The same things were measured in two ways. Each way mixes the same 10 hidden numbers, adds some noise and spreads widely along 5 directions of its own, which tell nothing about the thing.
Some things both ways: the first way, then the second way.
[-12.6  10.5  -3.7  14.4  15.3 -41.7  21.8 -21.0 -24.4  26.4 -19.2  -8.6
  -9.6  30.2 -16.3  -7.3  25.6   5.5 -44.6  -9.7]
[  8.1   8.5  25.5 -21.0 -28.1  32.6  -0.8 -16.6   9.6 -17.6  14.9 -11.2
  14.0  -5.4  -5.5 -45.7 -17.0 -20.0  25.8  -9.0]

[ 32.1   7.2  32.2  13.5  25.5   5.6  20.9  -4.3   2.5  -8.5 -44.5 -19.9
 -29.0  31.5 -74.2  20.4  17.5  37.8  24.2 -12.4]
[ 21.7  -8.5  -6.2  11.9   5.3  23.8  17.7  -7.8 -10.4  11.8  32.4  -7.6
  22.5 -31.7  -2.3   8.6 -10.3   1.3  34.8  -9.3]

[-11.6  35.2  12.5  18.2 -16.2 -17.3  34.6 -14.0 -39.2   2.0 -43.2  22.8
  16.9  17.2 -54.9 -35.1  46.4  17.2  69.4  21.9]
[ 22.2 -23.0  27.8 -12.1  13.1   5.4  12.8  11.2   1.1  -3.1   7.3   6.3
  40.1  26.8  39.1  12.9  51.4   2.5  31.7  -3.0]

[-25.0  -3.1  52.7 -32.0   7.6 -15.2  -2.3  12.9 -64.7  17.1 -91.7  -2.0
   8.3 -12.4 -42.7  22.4  36.8  38.6  23.4  -6.4]
[-52.1  -8.1  41.1  -7.7 -49.9  19.5 -87.6  32.1  87.4  23.2 -19.0  27.6
 -27.0  37.0  48.7   0.4  29.5  -2.3 -43.0  10.5]

[  3.9  45.3   0.3  48.7 -41.5 -18.1  12.1 -13.4 -21.3 -27.2 -24.8  44.4
 -14.9  52.9  -3.4 -42.0  27.0  19.8  29.7   3.8]
[ 26.1 -32.3   1.8   4.3   2.5 -11.1   3.7  -3.7 -17.2 -17.3  -4.9  18.7
   1.8   2.9  16.7   8.3  21.5   8.6  31.5  -2.5]

[ 19.9   2.7  -3.2   6.3  -8.5 -44.6  14.8  39.5  19.0  -9.8  -7.0   1.3
 -13.3  27.3  12.4  28.4  45.2 -22.6   0.9 -38.6]
[ 37.0 -32.8  37.9 -30.8  -9.1 -24.1  19.6  34.3   9.9 -12.3 -19.7  -2.3
  33.0   4.8   8.7   1.2   5.6   8.0  25.4   6.8]

[ 43.4  -9.5   9.2  34.4 -38.9 -39.9  20.6  52.6   3.1 -31.0   9.9 -17.9
 -34.5  20.1  -1.5  27.3  14.3 -14.3  48.1 -13.2]
[ 43.9 -11.7 -43.6   1.5  41.5   6.3   9.9   4.6 -53.6 -22.1  20.2  22.0
  -0.9 -15.3  -2.5   7.1   5.9  11.2  56.6   1.4]

[ 29.1  12.4  -0.5  57.2 -35.2 -47.0  -3.8  13.3   3.6 -13.5 -13.5  10.6
 -36.8  34.9 -21.5 -25.4  52.1  19.5  36.3   1.9]
[  0.8  -3.7  -5.4 -43.9  25.6   6.4  10.1  -1.1  16.1 -38.0 -11.2  -0.8
  -5.7  -8.7   2.1  12.3  22.2   9.6 -14.9  15.5]

[ 13.8  -8.6  32.3  33.2   6.7 -39.8  21.6  11.8 -27.4  -4.2 -22.4  -4.6
 -42.1  26.1 -31.8   0.0  26.0  16.8  14.6 -22.5]
[-10.7  11.3 -15.9 -20.8   3.0  28.3 -27.2  13.2   3.7 -13.8   8.6   3.4
 -14.5 -21.5 -14.2  -4.4 -17.0   7.8  10.6  14.1]

[ -8.5  -0.1  14.2  -4.1  -1.4 -41.4  25.2  42.6 -21.0  17.3 -25.5 -16.6
 -31.2  38.7  14.4 -17.9  20.3 -17.4   4.9 -16.6]
[ 18.3   1.1   3.3  -1.5 -16.3  32.9 -34.5   1.3  38.1  16.1  24.9  27.2
 -21.1  21.0  19.2 -19.9 -13.8 -24.7   7.4   5.4]

[ 21.8 -12.7  -9.9  15.6   0.2 -72.7   9.2  59.7  30.0  12.0   2.1  -6.8
 -31.8  27.9  43.2  17.3  35.8 -32.6  -9.4 -55.5]
[ 20.7 -15.6 -11.9  -4.4  -8.5  13.5 -31.3 -21.8  25.0  13.9 -39.6 -38.5
 -21.5  49.6  15.4 -19.4   2.5  34.3   6.4  21.9]

[  0.9 -16.7 -25.4   2.8   7.5 -38.6  -4.7  12.1  21.2  23.2  20.1   4.5
  53.1  15.1  14.3  23.6 -55.1 -13.8 -26.2 -39.1]
[ -4.1   7.1   8.2 -15.3  -0.6  26.2 -11.4   3.2   8.7   7.1  -4.4   1.3
  -5.8   6.9  23.6 -18.1  16.8   8.1  11.7   5.3]

[-21.5  -9.9  33.7 -39.9  28.5  39.2  -1.5   4.4 -25.6   4.5 -41.9   8.5
  34.3  -8.7 -79.3  12.7  15.5  20.9  35.7 -19.9]
[ 16.1  -3.0 -13.1 -31.6  -7.0  29.1  17.4 -10.0  -7.8  -5.9  19.6   3.1
 -17.8 -59.1  -4.6  24.7 -32.9  18.2  23.2 -20.6]

[ 16.3   9.3  -0.5 -15.8  12.8   5.5  27.3  19.1  14.8   4.4  -5.0 -14.4
   2.7  22.7 -34.6   4.2 -51.7   6.3  -5.8 -21.3]
[  1.0 -10.2 -34.3  35.9   7.3  19.2 -12.5 -21.9  -0.7   6.5  29.4  19.0
 -12.8 -19.1  -5.3  -1.3   3.9  -8.3  17.7  -1.8]

[-33.7   4.3  27.8  16.7 -28.4 -28.5  -0.4  11.9 -49.1   5.2 -30.3  27.5
  13.9  42.5 -11.4 -47.1 -17.0  17.6  50.1   7.7]
[ -9.3  -0.5 -10.0 -17.3 -13.8   8.5 -13.3 -12.5 -18.4 -15.8   1.4  -6.3
  -4.7 -31.6 -20.5  -4.5 -61.0 -26.8  -1.3  12.4]

[ -5.7  -6.9  13.1  30.9 -25.5 -20.6  -5.5  12.9   1.1 -11.3 -27.5   6.6
 -19.6  10.6 -46.5  35.8  55.0   9.2  37.3   1.6]
[ -3.1 -15.0  29.2 -56.8  -0.2  -9.2  16.2 -10.9  -5.0 -34.9  -9.0  -1.6
   4.6 -11.6 -12.7  -3.2 -13.8  -2.6   0.5  16.5]

[  0.4  11.2 -45.2 -43.0  27.8  56.8  11.7   1.0  35.9   3.6  43.5  -8.4
  12.8 -29.0 -24.4 -12.5  22.7 -29.2 -27.3 -25.5]
[ 63.7  10.1  -1.2 -35.7  22.5   1.2  44.1 -40.3   1.8  10.4 -21.2   6.4
 -28.0   6.5  13.3 -12.6 -35.7 -34.0 -26.9  35.4]

[  4.0   9.9 -18.8  38.9   9.4 -40.7  22.2  -7.7 -36.2  32.5  10.2   3.5
  -3.3  37.2  11.2 -63.1   4.1  -6.7 -28.1 -23.5]
[-39.4   5.3 -18.5 -62.4  13.8 -15.8 -27.7  26.1  27.4 -24.1 -26.2 -16.2
   0.4 -32.2   3.7  -5.7 -42.0  -2.9 -28.2  14.7]

[-18.9  -1.9 -30.8 -26.0 -25.4  -7.4 -17.2  33.3  -7.1  20.3   5.1  15.7
  71.5  -5.4  13.6  -6.7 -23.3 -23.1  13.2 -12.9]
[ 29.4 -17.4   5.5 -10.9   8.4 -16.2 -19.7  -6.0  10.0  -6.0 -19.1   0.7
   7.0  26.9  34.6  -6.0  23.9  17.4  27.6 -13.0]

[ 41.6 -17.6  18.0  26.3 -10.5  -4.2 -31.4  17.3  -6.1 -18.8 -32.3 -24.2
 -20.2   9.5 -21.0  38.1  28.8  29.0  16.2 -14.2]
[ 12.6   5.1  10.0 -21.5   7.9  -6.5 -14.8   8.3  12.8  19.0 -11.4  17.5
  -2.5   5.2  19.4  -5.6 -24.4  -6.8 -12.2  18.9]

[-10.0  -4.6 -61.0  24.7  15.5 -60.1  52.1  28.1  -9.8  67.0  56.6  19.2
  45.6   4.6   1.6 -56.7 -20.0 -61.5 -17.0 -55.6]
[ 26.8  19.9  35.1 -12.8  19.3  -2.8 -36.3 -49.8   3.3  65.6 -10.4  -2.0
  30.6  58.0  34.1 -26.9  -3.0   3.7   2.2  -1.5]

[  9.5 -22.1   0.9 -40.4  12.0  -1.7 -35.0  38.5  14.7  16.6  -5.8  -3.7
  41.8 -10.6 -22.6   7.0 -26.1  13.4   1.9 -35.9]
[ 25.0   8.5 -26.3   3.8  -4.2  22.5 -22.0 -30.7  17.7   4.0 -22.6 -39.4
 -19.9  -6.9  -6.1   3.3 -16.8  16.1   2.3   2.7]

[  4.0  10.8  -4.3  23.1 -17.1 -27.2  21.3  25.7 -58.3   8.6  -9.8  -9.6
 -42.8  36.1  28.7 -51.2  47.8 -19.4 -17.6 -15.1]
[ 76.7  -8.2  -2.8  18.7  -9.3 -30.8 -36.3 -34.2 -32.5  23.0  -2.2 -13.0
  34.6  19.0 -13.0 -42.0 -87.7 -29.5  58.8 -17.1]

[ -1.9   4.4  -9.5 -15.0  20.5 -40.5  75.0  29.1  -5.4  29.0  29.2  -4.6
  31.1  -5.1 -21.7 -21.9 -27.2 -39.1  40.1 -23.8]
[  8.4 -17.0 -35.5 -14.8  44.1   2.0  -6.7  35.1 -25.1 -27.8  -8.4 -35.7
  47.8   4.5   9.6  18.5  14.9   9.4  29.5  16.3]

[  8.7  -6.2  -8.6  37.7  -0.6 -15.3   5.3  23.5   3.4   9.5   4.9  11.5
 -11.0  16.4 -28.6 -32.1  38.0  -9.2  40.3 -26.9]
[ 66.0   4.8  11.6 -24.7  29.5  -2.5   0.7 -33.5 -17.7  28.8   1.3  -1.1
  18.1  18.8  11.2  14.0 -20.8   9.6  24.4   1.7]

[ 37.5 -12.5  -6.7 -31.2  30.7 -70.3  19.7  31.9  25.0  30.8  -5.8 -51.6
   8.5 -13.3  25.9  49.7 -19.0  -5.7 -40.8 -35.4]
[ 11.5 -11.5 -13.3  -0.5  -2.0  17.0 -16.1   6.7  -6.6 -26.6 -18.9 -44.0
  29.0   9.6  15.1   6.9  -3.0 -12.4  22.1   2.6]

Other things, the second way, with their names:
<272>: [-18.3 -23.6 -20.3 -16.1   8.8  -6.9 -31.7  90.4  -3.0 -21.7 -11.5  18.2
  -1.0 -18.4  18.4   3.1  16.2  27.5  33.6   6.8]
<310>: [ 24.5   9.2  25.6 -26.2  12.2  12.5 -33.0  53.8  32.6  23.5  25.1  72.9
   6.7  19.8  35.3   1.9  15.3 -27.4  -1.0   6.2]
<152>: [-32.5  -2.1 -24.7 -11.3 -19.9  46.7  -6.9 -38.2   8.0  14.9 -25.7 -27.0
 -63.5  14.4  29.9  -4.9 -15.4   7.9 -34.5  32.9]
<199>: [ 11.3  33.1 -10.7 -31.5  25.6  27.8 -42.6  15.6   7.7  30.6   2.0  -4.8
  15.0  19.3  25.5 -17.2 -28.5 -10.1   1.5  10.1]
<394>: [-10.5  15.5  20.2  22.6 -15.1  31.9  10.9 -12.9  -9.5   2.0 -22.2  -3.0
  -9.7   3.7   5.1 -22.6  -3.7 -45.6 -39.3  47.4]
<13>: [  0.1 -29.0 -35.7 -21.9  31.0 -28.7 -60.5  16.1  11.6 -12.9  -4.9  10.0
  16.6  19.6  29.2  18.5  -6.6   3.9  23.7 -15.5]
<329>: [ 48.6  -5.2  -3.7  19.4  -3.8  20.1  10.1 -28.8 -21.6  15.9  17.2  -4.2
   5.2  -6.4  -0.3  -5.5 -23.3 -14.4  37.9  -1.2]
<117>: [ 10.4 -26.2  12.3 -17.9 -14.4   9.4   0.5 -38.0 -33.2   4.9   2.5 -12.5
  -0.6 -12.5 -15.3  11.4 -30.0  32.2  32.8  -0.8]
<322>: [-58.3   6.9  -3.8 -13.4 -23.0  20.4 -35.6  40.1  30.2 -24.1  -7.3   2.6
  -5.7 -15.7  17.8 -34.5  -7.5 -28.1 -14.0  11.0]
<6>: [ 18.0  11.0   7.1 -12.0  -1.3  29.7 -21.2 -30.5 -11.1  -4.3 -23.0 -16.8
  -7.7  39.8  15.4 -16.6  15.1   8.2   9.5  18.3]
<3>: [  2.6  -7.0 -20.1 -45.3  32.6 -22.9  10.8   2.4   3.9  -4.2  11.5  -0.8
  16.3 -57.5  -4.8   3.1 -23.0  26.2  26.3 -26.7]
<134>: [ 46.4  -2.0  34.6 -14.9  -1.2   9.8   7.6  12.3 -17.2  40.9   9.8  21.5
  21.3  23.3  46.2   4.0 -17.0 -19.8  20.6   5.5]
<121>: [ -2.6 -11.6 -42.6  16.7  20.8   7.3 -22.9  -1.4 -43.4  21.8  20.6  23.4
 -24.0 -18.8 -11.3 -13.1  -3.8  39.8  50.7   0.8]
<327>: [ 56.8 -17.5   1.2 -19.9  10.5   4.0   5.5  -8.4  11.7   7.3  19.6   5.2
  21.9 -10.2  29.1  29.9  -4.9  12.9  44.9 -33.5]
<21>: [ 18.1 -10.4  23.6 -36.5  -8.3   3.7  19.2  -6.7  -7.0 -19.3  11.1   4.0
  13.3  12.1  -1.3 -29.7  -6.3  -5.3  33.3   7.7]
<94>: [-35.5   1.4 -27.2 -72.6  43.6  26.5  12.5  21.9  -0.8 -65.1  22.3  17.1
  -0.7 -41.6  20.5  33.0  46.7  24.4  14.6 -15.6]
<412>: [ -1.2  -3.9 -12.7 -17.2  23.9   5.9  26.5  20.0  28.5 -52.2  -9.6 -18.9
  24.2 -37.7   0.6   9.6  44.0  -3.3  -0.3   3.8]
<264>: [-18.2  13.4   0.9  -9.4 -27.7  28.5 -29.6  -9.3   3.8  15.2  10.9   4.4
 -23.1 -12.6 -20.6 -29.0 -72.9 -32.6 -18.6  28.1]
<336>: [ -9.4   5.0 -24.6 -39.9  20.1  17.8  21.0  30.2  12.3 -19.5 -14.3 -12.8
 -19.5 -37.6 -10.8   3.2 -10.3  16.1 -14.6  34.3]
<209>: [ 41.4 -11.8 -17.7   4.7  -6.2   2.4  -0.8  16.6 -22.6  32.1 -27.6 -40.5
   4.4  -2.1   3.5 -10.4 -73.6   0.2  28.5  19.2]
<57>: [ 38.7  -8.4   9.5 -18.2 -19.6   9.2 -44.2  -9.3  11.4 -11.3 -13.2 -17.1
  -0.6  19.0   1.5 -14.1   0.9  30.6  42.0 -17.6]
<163>: [ -8.6  17.5   4.6 -31.0 -12.9  16.8 -12.7 -30.7  18.5   4.6  -5.3  -5.2
 -29.4 -24.7 -27.4 -17.5 -38.9   3.7 -24.5  15.2]
<255>: [ -5.2  -0.4 -16.7 -40.8   7.2   6.1 -36.2   3.9  20.3  13.0 -21.5 -10.1
 -19.6   5.7  29.1   0.5 -13.8  27.4  -0.9  -2.8]
<20>: [ 32.4   0.5  -0.1 -26.0  20.2  15.4 -34.4   3.8   2.3  -1.1 -12.1   6.2
   5.8  63.8  38.4 -17.3  30.5  16.5  27.9   5.1]
<331>: [-21.3  -6.1 -38.0  21.9  15.3  33.0 -15.2 -21.2 -27.8  -4.5  10.6 -28.0
  10.1  -4.0  -1.7   0.4   5.6  -0.7  19.6  10.0]
<286>: [ 28.5  -1.9  14.7 -24.8 -15.1  23.9 -45.3  -3.4  -1.7  -2.9   2.0  35.7
 -31.5  33.8  -6.4 -10.7 -13.9   0.6  13.0  26.4]
<196>: [ 15.7   5.9  21.2 -37.9  12.0 -12.1  30.4 -18.1   6.7   0.4 -12.0  17.3
   1.6  -1.3  22.4 -22.7 -15.8 -43.9 -25.2  22.4]
<142>: [-33.7   9.4  11.0 -19.9   7.2 -10.7  -4.5 -29.6   1.1  32.5 -30.3  -3.7
 -11.9 -16.7  21.8 -16.3  -9.7   5.3 -41.7  14.1]
<10>: [ 34.4   8.9  -5.2  -1.3 -13.8  26.8  -3.3  -9.7   4.8   4.9 -17.2 -33.5
  -7.3   3.8   5.2 -18.2 -34.2  -6.9  13.0  13.7]
<338>: [ -3.8   0.9  44.6 -37.4  -8.0  14.2   3.9  20.1  13.8  -4.8  36.2  57.1
  19.8 -24.6  15.2   3.7   4.9 -28.0   6.8  -7.9]
<254>: [ -1.6  -4.3   1.7 -62.2  11.4  22.8  15.9   4.5   3.3 -15.9  10.7 -20.9
  15.1 -35.0  11.4  30.5 -12.2  22.0  20.0 -12.6]
<36>: [ -2.4   8.5 -27.8  -5.5  -2.0  25.7   8.8   4.1 -12.1 -27.5  26.2  17.1
 -17.5 -65.5 -17.5 -17.6 -11.3  -2.2  33.5 -16.5]
<164>: [ 32.4  27.3 -28.6 -20.4  33.1  37.2   2.8 -56.5 -44.0  34.0  29.4  25.9
 -37.2   8.2  15.0 -15.3 -24.3   4.3  18.6   7.8]
<208>: [ -3.7   4.9 -25.1  -6.7  -3.4  38.5   7.3  -8.6   6.5   3.7  23.2   2.8
 -16.4 -62.2  14.6  33.4 -25.6  -5.7   0.0 -13.7]

Some of these things the first way, each followed by its name:
[ 24.2  -2.7  -7.3  27.4  22.5  22.9 -24.9 -30.9  35.8 -15.5  12.0   6.0
   6.2  26.7 -31.0   7.0 -25.8  31.2 -13.7 -25.0] : <336>
[-16.5  25.2  17.7  -4.0 -19.8  23.2 -24.5 -49.7 -28.3 -19.7 -26.9  35.3
  59.7  -0.5 -56.6 -18.5 -46.9  65.9  40.0  32.4] : <394>
[-12.5  11.9 -15.2  11.6  -6.8 -33.7  41.0  31.3 -40.6  35.8  -8.0  -8.6
  -3.6  19.7  19.2 -54.2   5.6 -30.8  17.0  -8.6] : <13>
[ -3.0  14.1   2.7  47.1 -14.8 -46.6  21.9  -3.3 -23.5   8.8 -19.7  16.4
  -7.5  49.7 -16.7 -21.1   5.0   8.6   7.5  -7.4] : <338>
[ -2.4   5.3  -3.1   3.5  -1.7  21.7 -40.8 -13.5  19.4  -3.4 -20.6   9.3
  38.5  33.8 -15.0  -4.7 -51.4  36.3   8.9  -0.7] : <329>
[ 17.3  -2.8  -4.2  13.0  28.3  11.9 -18.6 -32.5  13.5  -0.9 -25.2 -17.6
  20.7   5.0  -0.8  39.4 -10.6  25.4 -14.1 -16.7] : <134>
[ 33.8  15.2  27.5  58.2   5.5  -6.2  -7.1 -45.2 -32.2 -38.2 -33.6   6.3
 -30.3  43.7   7.0  13.5   3.3  48.4 -14.2 -15.7] : <272>
[  1.3  -2.0   0.3 -16.1  -5.8 -22.5  -3.7  50.7  -8.6  21.7 -25.6   5.1
  26.5  28.8  -3.0 -33.7  17.4 -10.1  39.9 -22.8] : <327>
[ 21.9 -26.1   5.5  42.1 -26.1 -58.7 -41.1  42.8 -16.4   8.9 -25.5   2.0
  10.3  42.6  41.0 -10.8   7.9   7.7  25.6 -27.9] : <255>
[  4.2 -18.2  10.6   1.3  12.4 -11.4   8.9  26.7   0.0   6.3  -2.0  -1.4
 -19.4   1.1 -53.1  18.7  23.8  -2.1  -6.1 -39.2] : <163>
[-32.3   3.9 -30.3  14.6   6.5  -0.7  11.3 -17.8  29.6  10.6  10.3   8.6
  14.1  20.1 -10.4  21.6  -6.1 -22.3 -24.0 -12.0] : <21>
[-10.9 -27.8  25.4  28.6 -27.6 -54.9   5.0  49.4  -4.9 -16.1  -9.7   4.6
 -57.3   1.5   8.8  44.7  45.6 -19.1  22.6 -29.5] : <286>
[ 10.7  -3.8  12.4  41.9  29.7 -44.8   1.6 -13.9  -2.7  22.4 -36.7   0.5
  -5.6  36.5 -23.4  -8.7  32.9  23.0  11.7 -26.2] : <254>
[ 10.7  -1.5  -0.4 -14.4  34.7 -36.6  60.8  14.6  16.5  26.0   2.4 -26.0
  18.0  -4.2 -35.6  32.2 -55.8 -11.6   1.4 -27.0] : <331>
[-16.3 -23.3  21.7  17.5   3.6  -2.6 -21.0  11.9  28.2  -6.3 -37.8  15.2
  13.1  10.7 -45.2  65.7  -7.7  15.4  33.4 -29.2] : <117>
[-28.9  -8.8  -2.9  -8.6  12.9  12.7 -30.9 -12.9 -16.1  17.0 -21.4  14.5
  17.6 -12.1 -25.3   5.1  25.0  14.5 -26.9 -20.1] : <57>
[ 20.9   0.9   7.5  62.2  -0.7   7.0  14.6 -10.5   0.7 -26.5   1.7  16.2
 -18.9  46.7 -24.2  23.1 -36.5   9.4   1.9 -35.2] : <121>
